There are 10 hidden switches. A switch that is on adds its own fixed numbers to the row, and there is some noise. The rows also spread widely along 11 directions, which tell nothing about the answers.
In the rows, zero is written as 128.
Some rows, each with its switches (1 for on, 0 for off) after it:
[144  99  91 125 117 165  75  77 135  92 127 115  66 173 125 112  95 124
 118 108 126 129 157 135 144  65 172 151 136 138 102 125  88 128 120  84
 206 120 115 148  76]  0 1 1 0 0 0 1 0 1 1
[170 122 112 133 144 159  95 108 100 143 136 114 131 140 133 150  89 184
 107  84 162 109  90 187 162  95 151 166 163 129 119 165  91 138 129 157
 166 122 140 139 145]  0 0 1 0 0 1 1 0 1 1
[109 120 102 145 134 144 119  96 100 127 115 106 103 130 144 129 117 110
 136 108  87 107 128 113 103 157 162 114 121 156 174 115 110 148 137 154
  97 120  84 145 128]  1 1 0 1 0 1 0 1 0 1
[133 134 136 137 123 157 109 110 105 116 121 109 138 122 147 125 101  74
 128 130 117 158 115 167  88 148 140 161 127 142 138 132 141 144 119 119
  87 120  73 132 121]  1 1 1 1 0 0 0 1 0 1
[145  96  95  88  94  98  86  97 156 104 157 159  88 181 120 111 139 129
 162 144 112 115 149  87 154 112 135 111 131 115 124 141 116  95 106  96
 155 131 120 116 173]  1 1 0 0 1 0 0 0 0 0
[141 134  86  71 108 117  75  95 161  96 145 135 110 204 124  66 122 153
 176 140 126 102 142 104 111 116 153 140 116  97 110 122 115 107 107  79
 169 148 130 103 174]  0 0 1 1 0 1 1 1 1 0
[129 109 106 112 126 150  75 114  97 110 117 152 114 163 135 121 118 157
 137  87 126  93 134 105 130 116 123 128 165 152 161 119  79 142 115  94
 122 137 130 138 170]  0 1 0 1 1 0 0 1 1 1
[152 130 138 132 112 125 125 125 135 146 139 142 136 130 141 149 110 156
 111 111 139 123  73 149 136 125 157 153 161 100 144 189  97 104  96 139
 140 124 119 130 161]  0 1 0 1 0 1 0 1 0 1
[121  92 130 173 120 169 117 118  96 113 105 155 132 124 150 148 122 132
 106  80 114 115 144 127 102 147 117 116 177 158 158 129  76 137 117  94
 123 113 103 149 142]  0 1 0 1 0 1 1 1 1 0
[175 106  96 122 113 148  85 108 104 126 178 141 122 156 120 140 102 165
 133 108 146 114 140 135 166 144 108 139 164 108 140 151 104 114 105 108
 160 112 122 134 186]  0 1 1 1 0 1 0 1 1 1
[136  82 117  92 107 113  86 102 157 108 168 166  54 164 106 157 116 122
 103 106 137 135 149 104 187  68 151 117 167 122 117 132  86  96 104  95
 178 136 136 138 100]  0 0 1 1 0 0 1 0 0 0
[157 127 132 100 102  96 113 106 138  98 140 160 147 166 144 112 154 128
 161 129 127 137 115 121 127 131 137 145 153 117 129 177 114  90  97  99
 113 145 111  99 200]  0 0 1 0 0 0 0 0 1 1
[144 124  97 108 137 122  88 100 103  99 134 143 138 174 144  95 135 139
 164 123 118 122 143 131 123 146 123 138 143 140 137 137 122 119 121 115
 110 138 117 106 196]  0 0 0 1 0 1 1 0 1 1
[121 150 119  97 113 120 103 113 120 133 150 127 106 148 119 117 103 145
 117  98 129  98 119 107 140 140 137 113 137 127 157 118  93 141 113 127
 121 159 121 132 135]  1 0 1 1 1 0 0 0 1 1
[127 141  79  97 156 163  86 111  94 140 156  91 101 139 105 108  81 126
 139 126 132 109 163 139 138 137 120 120  89 139 141  75 137 175 149 151
 137 117 120 130 100]  0 0 0 1 0 0 1 0 1 1
[157 100 113 122 132 115 127 103 145 146 138 132 131 129 142 156 148 139
 154 142 110 115  85 137 135 111 182 130 121 115 151 186 107 105 127 186
 126  85 107 117 183]  0 0 0 0 0 1 0 0 0 1
[125 111 103 120  88 158 118  87 118 113 172 104 116 132 125 124 109  82
 149 127 111 124 163 126 106 184 124  99 112 127 155 111  95 152 111  99
 115  79  72 121 125]  0 1 1 1 0 1 1 0 1 1
[131 105 126 162  79 170 127 113 168 127 151 126  97 129 111 139  98 123
  77 118 123 127 156 140 113 117 134 115 138 106 120 138  70 135  89  68
 205  85 111 153  70]  0 0 0 1 1 1 1 0 1 0
[144 140 159 164 147 151 132 160 114 168 132 148 158  80 134 156  99 129
  88 148 136 143  99 170 115 137 118 143 124 117 150 149 152 123 121 169
 117 110 105 156 130]  1 0 0 1 0 0 0 0 0 1
[129 125 110 134 135 133  95 121 123 130 146 140 108 133 135 117 101 140
 121 134 108 111 142 120 119 150 132 112 122 130 151 113 132 118 122 135
 134 134 116 139 142]  0 0 0 1 1 1 1 1 0 1
[128  91 153 137 135 160  80 154 149 141 116 220 123 121 134 151 124 163
 104 148 124  99 117 105 108  69 147 110 140 112 167 132  85  86 107 115
 170  89 125 175 151]  0 1 0 1 0 1 1 0 1 1
[128 164  95 108 150 138  99 133 134 136 148 102 124 141 116  81  99 130
 150 166 121 118 142 127 114 137 135 137  77 115 114  93 176 141 141 145
 147 141 132 123 119]  0 0 0 0 0 1 0 0 0 0
[146  89 150 108 131 181  73 148 153 145 126 192 174 110 144 149 129 128
 166 187 133 108  91 141  67  91 139 133  95  97 169 133 116 112 112 129
 121  29 100 148 198]  0 1 1 1 0 1 1 0 0 1
[158 128 114 118 138 111  94 112 135 122 110 151 133 161 156 103 129 159
 156 145 117 119  90 133 115 106 167 166 130 109 133 175 137  87 117 142
 138 140 115 123 198]  1 1 0 1 0 0 0 1 0 1
[121 108  82 111  94 152  91  84 121  78 146 109 113 159 129  83 128  80
 178 138  92 123 197  94  91 171 110 108 109 146 140  82 115 157 118  59
 111 104  83 112 143]  0 1 1 1 1 0 0 0 1 0
[129 127 107 120 119 159  84 107 115 115 135 133 100 159 125 113 102 132
 125 111 118 106 138 114 115 123 145 132 134 131 146 111  99 132 114  98
 145 130 106 155 129]  1 1 1 1 0 1 0 1 1 1
[124 120 132 144 112 145 135 121 145 150 134 129 127  96 144 136 118 142
 133 137 109  92 105  99  96 156 158 106 102 107 180 133 103 120 117 153
 132  98  93 151 144]  0 1 1 1 0 0 0 1 0 1
[112 156 108  73 147 110  94  96  89 101 117  89 111 170 134 108 109  91
 142  83 129 143 107 149 140 119 158 162 155 173 121 109 129 165 145 138
  58 193 119 103 119]  1 0 1 1 0 0 0 0 0 0

New rows. What belongs after each?
[109 146  90 145 144 135 118  85  74 123 145  63  83 129 134 118  78  89
 108  91  94 135 156 154 138 188 140 113 128 178 143  96 134 172 149 163
  91 156  91 129  77]  1 0 0 1 1 1 1 0 0 1
[147 128 119  84 115 110 116  99 144 129 152 126 141 143 138 120 128 118
 167 146 126 128  96 143 114 137 164 133 113 105 141 160 113 115 112 148
 105 107  96  91 176]  0 0 1 1 0 0 1 0 1 1
[121 120  83  89 137 160  59 111 108 112 136 139  87 178 109  95  97 138
 143 117 136  97 169 109 127 113 106 127 108 142 140  68 129 156 128  94
 153 127 133 152 127]  1 0 0 1 0 0 1 1 0 1
[101 131  95 108 138 131 100  82  95 114 122  82  81 146 135 116  99  82
 133  96 100 124 137 139 125 137 161 119 119 177 147  96 112 177 148 153
  83 141  96 119  89]  1 0 0 1 1 0 1 0 0 1
[128 115 139 106 122 136 114 129 151 168 119 153 108 130 125 161 113 167
 109 109 144  84  63 131 130  77 177 120 122 107 158 156  74 123 115 166
 158 101 128 153 135]  1 0 0 0 0 0 1 1 0 1
[138 144 159  97  84 118 144 151 153 151 164 149 161 115 119 146 120 115
 131 137 159 133  80 141 126 147 116 127 131  87 138 164 113 123  89 116
 115 112 114 104 150]  0 1 0 0 0 0 0 0 0 0
[127 144 134  76 112 109  97 123 140 115 138 140 111 164 115 123 113 109
 116 106 139 145 109 138 146  90 144 144 166 126 113 140  98 134 101  93
 113 168 135 102 114]  0 0 0 1 1 0 0 0 1 0
[114 113 127 130  88 123 137 115 187 132 133 155 123 116 143 101 143 146
 152 165  94  84 134  65  77 153 163  73  83  89 170 128  90  92 103 115
 161  95  93 135 157]  0 1 1 1 0 0 1 0 1 0
[123 123 114 131 144 131 126 122 104 133 142 124 127 112 125 133 127 101
 133 135 104 137 156 118 122 162 122 104 122 144 151 110 139 140 139 150
  96 125  98 119 131]  0 0 0 1 0 0 0 0 1 0
[138 117 152 186 121 167 135 139 120 132 117 148 173  83 167 132 112 122
 119 145 117 134 123 149  68 179 111 132 125 124 151 137 139 114 114 121
 119  96  84 145 154]  0 1 1 1 0 0 1 1 0 0
[132 146 128 149 133 153  99 107 124 101 107 127 134 146 149  87 110 100
 125 144 104 146 141 157  76 131 153 154 116 143 116 127 147 119 126 108
 133 144  90 138 118]  1 0 1 0 0 1 1 0 1 1
[132 132 133 116 111 141 107 134 119 148 161 137 117 116 116 144  93 113
 112 131 137 126 118 138 140 142 113 116 122 123 149 128 125 139 111 133
 121 117 107 141 120]  1 1 0 0 1 0 0 0 0 1
[104 151 164 148 157 143 130 163 125 176  95 146 133  89 140 148  93 151
  80 114 135 106  70 147 100 110 162 123 119 133 151 124 121 133 139 184
 126 146 125 161  98]  1 0 0 0 0 0 1 1 0 0
[152 132 117 123 145 146  77 134  98 122 140 156 131 145 122 120 102 158
 116 120 142 125 147 138 148 121  95 144 154 134 134 123 128 127 115 107
 139 145 141 137 158]  0 0 0 1 1 0 0 0 1 1
[122 134 119 109 100 150 119 119 109 124 119 125 157 148 138 105 121 143
 160  94 142  94 111 128  95 164 113 124 132 132 149 125  89 158 115  98
 110 119 115 109 171]  0 1 0 0 0 0 1 1 1 0
[108  98 158 124 119 140 121 126 134 128  96 179 148 116 158 153 155 132
 142 108 120  92  86 106  89 115 154 106 134 149 187 136  70 126 118 136
  89  95 107 144 175]  0 0 1 0 0 0 1 0 0 1
[130 142 133 115 135 130 106 145 130 148 141 165 132 126 127 115 107 162
 120 140 133 105 121 115 114 142 124 113 116 107 155 122 125 109 112 136
 140 138 125 134 154]  0 0 0 1 0 0 1 1 1 1
[118 138  96 138 109 169 111 111  88 122 145 116 109 157 109 110 104 147
 116  81 132  85 170 108 124 176  87 108 134 147 156  91  96 169 116  89
 149 134 123 156 127]  1 0 0 0 0 1 0 1 1 1
[156 120 131 122 141 153  77 132 139 124 128 163 151 141 141 120 111 146
 136 156 138 129 110 157 106  98 138 163 124 111 127 141 137 105 116 122
 146 105 124 140 170]  0 0 1 1 0 1 1 0 0 1
[123 143 137 134 127 145 125 132 130 122 118 122 152 119 141 108 111 104
 127 143 125 145 126 154  85 147 123 145 112 128 126 122 143 139 119 116
 114 125 107 121 119]  0 0 0 1 0 0 1 0 0 0
[130 132 132 127 104 104 145 100 162 134 137 111 111 120 146 125 114 121
 121 127 109 131  95 129 122 133 198 123 129 104 131 167  95 101 111 148
 141 139  90 108 112]  0 1 1 1 0 0 1 0 1 0
[134 135 114 134  90  93 143 102 159 128 164 125  98 135 130 111 125 126
 130 143  98 122 137  95 128 174 146 102 112 105 142 150 128  98 101 130
 149 144 101 114 134]  0 0 0 0 1 0 0 1 0 1
[118 146 121  94 138 100 103 127 123 141 176 153  92 132 111 130 110 130
 117 131 119 114 136  88 164 139 144  93 127 127 152 108 129 101 129 158
 118 174 123 131 127]  0 0 1 0 0 1 0 0 1 1
[105 118  98 159 155 143 124 116 107 155 145 113  89  99 124 138  99 132
 106 125  95 101 160 109 132 164 138  79 101 146 162  88 133 139 155 185
 138 120 105 160  99]  1 0 0 1 0 1 1 0 0 0
[114 114 101 157 148 183 111 120  56 136 141 119 128 110 121 142 114  98
 130 112 103 108 179 125 103 197  85  90 112 177 180  73 134 179 150 145
  82  96  83 154 134]  1 0 0 0 0 1 0 1 1 1
[147  80 131 149 131 155 105 121 102 124 118 163 140 121 148 164 123 118
 120 108 125 143 126 156 122 119 126 133 172 142 139 155 100 119 117 118
 117  96  98 130 158]  0 1 0 1 0 0 1 1 1 0
[166  84 121 153 113 142 110 115 118 121 161 172 115 129 123 161 131 156
 108 114 131 122 160 112 165 126 107 114 161 127 143 155  99  95 107 109
 172 107 121 155 162]  0 0 1 0 0 0 0 0 1 1
[159 115 123 160 112 137 120 110 123 109 136 140 136 135 141 117 129 125
 123 139 108 146 153 140 117 145 116 139 142 133 124 159 129 108 105 101
 144 121 103 126 154]  0 0 0 0 1 0 0 0 1 1
[121  91  95 102 113 113  74  87 156  80 119 165  79 184 138  92 148 129
 160 130  91 105 176  67 121  97 160  99 127 148 131 106  96 100 122  80
 157 146 118 125 148]  0 0 1 0 1 0 1 0 1 0
[121 158 126  94  86 149 110 122 155 137 119 107 130 158 119  94 102 127
 137 120 139 103  90 139  85 116 155 142 110 102 125 132  90 161 100  89
 144 126 112 117 116]  1 1 0 0 1 0 0 1 1 0
[133 175 140 109 112 119 127 132 157 130 134 124 145 144 131  93 116 128
 135 149 133 130  91 139  99 131 152 155 107 100 123 149 135 120 102 120
 135 145 121 117 134]  0 0 0 0 0 1 0 0 0 1
[144 128 122 139 121 137  96 117 109 115 139 152 128 151 137 114 110 137
 116 122 120 125 143 147 123 148 112 125 144 138 130 140 123 114 112 110
 135 139 112 131 159]  1 0 0 0 1 1 1 0 1 1
[133 110 140 130 114 129 102 125 154 119 130 157 120 123 142 132 119 117
 126 146 111 133 120 116 115 108 152 130 135 120 136 138 117 105 110 112
 131 124 107 136 136]  0 1 1 1 1 0 0 0 0 0
[106 153 114 112 113 141 123 104 102  99 126  89 121 162 123 106 112  80
 125  82 120 143 137 142 104 153 136 147 156 156 126 114 103 175 116  84
  88 161 104 105  97]  0 0 0 1 0 1 0 1 1 0
[132 124 126 146 123 164 109 123 137 144 147 133 107 122 116 129  91 106
  98 152 112 135 146 148  97 131 141 121 103 112 136 120 128 125 114 124
 162  99  91 154  89]  1 0 0 1 0 1 1 1 1 1
[119 112 114 168 119 160 128 118 127 136 123 139 104 117 132 125 114 177
  99 100 119  80 154  96 118 141 129  95 125 131 169 119  74 134 115 119
 183 109 123 169 117]  0 0 0 1 0 0 1 0 1 1
[143 109 125 142 107 120 110 104  96 110 141 155 119 149 141 137 119 125
 111  92 118 137 146 140 138 168 104 118 179 147 145 153 104 114 101 105
 107 146 101 123 165]  1 0 0 1 1 0 1 1 1 1
[132 128 108 158  85 126 143  84 145 119 132  95 108 146 142 113 122 126
 123 109  94 113 123 127 100 167 158 129 130 121 147 164  92 130  98 114
 145 118  90 130 134]  1 0 0 1 1 1 0 1 0 1
[117 109 127 134 125 149 121 118 142 139 123 135 115 122 129 140 122 124
 116 123 111 112 124 125 104 112 163 106 125 127 149 126  85 135 124 134
 140  99 109 138 111]  0 0 0 1 0 1 1 0 1 0
[134 156 106  84 134 120  79 102 111  99 123 129 150 180 146  68 123 125
 176 134 120 116 121 140  94 150 141 150 118 133 134 122 138 125 123 117
  89 156 107 101 194]  1 0 1 1 0 1 1 0 1 1
[147 100  98 107 106 138  89  93 136 127 148 133 113 153 140 128 115 168
 160 113 129  76 108 115 138 125 154 114 127 120 155 142  79 124 117 133
 152  95 120 130 182]  0 1 1 0 1 1 1 0 0 1
[136 119 133 161 101 145 147 120 150 133 119 121 134 112 145 132 121 126
 118 128 114 128 111 133  94 141 150 140 130 108 140 161 107 120 104 116
 148 104  96 135 124]  0 1 0 1 0 0 0 1 0 0
[133  91 130 134 113 179  95 113 134 130  97 147 138 142 141 148 122 147
 123 103 134  93  91 160  92  85 148 142 139 134 160 148  59 156 109 111
 141  58 118 157 156]  1 0 0 1 1 1 1 0 0 1
[150 133 135 106 119 131  84 128 151 118 109 161 129 165 137 108 116 163
 131 128 152 116  88 135 126  66 157 173 143 108 109 155 116 102 107  98
 169 148 140 142 155]  1 1 1 0 0 0 0 0 0 0
[163 162 102 122 142 156  84 124 137 129 155 112 133 146 119  85  85 151
 131 167 135 130 140 153 116 123 135 169 100  95 107 125 160 120 117 119
 180 133 126 136 130]  0 0 1 1 0 1 0 0 1 1
[116  92 134 121 143 112 119 120 115 135 129 167 104 115 133 173 147 109
 127 116 106 118 120  96 149 115 152  93 141 161 175 132 106 116 137 168
  89 121 109 139 142]  0 0 0 0 0 0 0 0 0 1
[ 96 157 137 143 159 134 109 135  83  94  71 157 163 135 166  73 148 122
 149 123  93 117 144  98  64 162 117 128 129 183 162  93 144 134 140 112
  62 182 111 132 168]  0 0 0 0 0 0 0 0 1 1
[129 119 134 134 149 148 110 135  86 140 111 151 143 120 140 152 124 146
 122  94 136 111 107 133 129 129 121 132 151 159 163 128 115 143 133 151
  95 129 129 144 160]  0 0 0 0 0 0 0 1 0 1
[124 100 104 135 123 154 104  99  92 114 132 126 103 139 139 143 108 116
 127  87 116 116 136 133 130 146 135 121 153 158 158 122  91 146 125 121
 114 109 102 137 132]  0 1 0 1 0 1 1 1 0 1
[123 144 129 148 136 113 133 118 153 121 108 132 118 129 141  99 130 126
 118 146  94 138 129 112 103 114 174 136 122 122 124 140 133 103 124 132
 147 159 110 127 110]  0 0 0 1 0 0 0 0 1 0
[135 143  91 116 134 117 107 104 115 115 132 100 119 154 134  91 116 136
 143 116 110 125 148 125 131 146 135 134 132 138 122 124 129 140 129 126
 123 161 122 104 143]  0 0 0 1 1 0 0 0 1 0
[134 148 129  87 117 127 102 117 127 140 144 127 126 140 130 118  93 129
 129 121 144 119  88 148 127 125 158 136 125 109 141 140 107 128 112 143
 118 137 104 120 138]  1 1 1 1 0 0 1 0 1 1
[132 118 120 116 115 123 118 107 135 132 161 128 103 120 129 141 115 113
 133 133 117 126 122 110 142 138 153 116 125 119 155 136 114 116 116 142
 125 118 100 130 129]  0 1 1 1 0 0 0 0 0 1
[128 138 121 137 113 149  93 110 123 101  85 138 156 150 178  73 118 174
 161 109 121  83 102 119  66 151 141 150 129 134 156 128  99 130 110  93
 123 137 117 133 196]  0 1 1 1 1 0 1 1 0 1
[137 133 113 129 121 156 123 125 131 146 152 121 130 116 119 116 103 133
 128 151 127 113 144 134 105 155 121 113  90 105 147 120 126 138 117 132
 154  91 106 134 127]  0 0 0 1 0 0 1 0 1 1
[162  99  92  94 143 123  68  92 118 111 135 132  99 171 135 134 122 152
 153 109 129 115 116 132 170  76 160 152 149 146 124 143 110 121 134 141
 141 134 136 125 170]  0 0 1 0 1 0 0 0 0 1
[121 106 110  99 124 141 111 119 153 161 152 133  93 115 114 148 114 127
 142 152 114  94 110  96 123 108 172 101  86 101 173 118 104 131 123 164
 146  76 105 144 120]  0 1 0 1 0 0 0 1 0 1
[124 131 123  73 135 155  81 131 134 141 141 122 136 129 121 125 101  87
 155 163 132 130 109 159  95 108 138 135  84 123 143 101 135 164 128 140
  92  81 106 112 127]  0 0 0 1 1 0 1 0 0 1
[166 120  93 139  90 109 128  88 162 142 187 120  74 149 115 121  91 167
 105 134 123 111 136 125 170 142 162 113 125  71 124 183  99  80  96 137
 227 120 109 134 128]  1 1 0 1 0 1 1 0 1 1
[130 147 139 112 141 166  79 146 117 144 146 134 111 115 114 127  59 105
  89 142 140 150 126 170 127 101 130 141 122 125 124 104 135 142 119 123
 138 133 115 139  68]  0 1 0 1 1 0 1 0 1 1
[150  81 125 179 112 168 108 107 135 115 111 141 135 113 165 142 115 134
 126 129 108 126 131 145  93 131 140 136 142 130 139 150 106 113 114 108
 151  84  93 145 151]  0 1 1 1 1 0 1 1 0 0
[121 134 127 108 131 123 120 121 104 157 153 117 126 104 135 146  96 114
 130 117 119 118 102 139 136 166 144  96 126 135 171 129 105 146 129 179
  77 123  95 106 137]  0 1 0 1 1 0 1 0 1 1
[116 121 121 124 136 112 113 122 129 146 145 155 104 111 133 129 118 144
 123 136 101 102 136  93 129 150 144  76 115 128 172 117 110 110 126 166
 121 134 111 132 144]  0 0 0 1 1 0 1 0 1 1
[132 149 124  87 109 129 113 127 161 155 168 123 101 128 103 123  92 114
 125 161 130 126 109 121 125 120 163 124  96  80 139 133 120 120 102 135
 157 118 105 122  98]  0 1 0 1 0 0 0 1 1 1
[117  78 117 150 101 150 107 110 152  99 130 169  94 148 128 131 136 113
 119 126 101 121 177  93  99 122 127 104 137 134 143 114  95 112 105  69
 166  97 108 154 120]  0 0 0 1 0 1 1 1 0 0
[ 99 165 144 136 160 134 104 156 108 147 122 143 151  99 150 107  95 155
 114 124 122  98 111 119  99 172 122 109 119 144 163  84 142 135 140 160
  87 170 130 139 147]  0 0 1 1 1 1 1 0 0 0
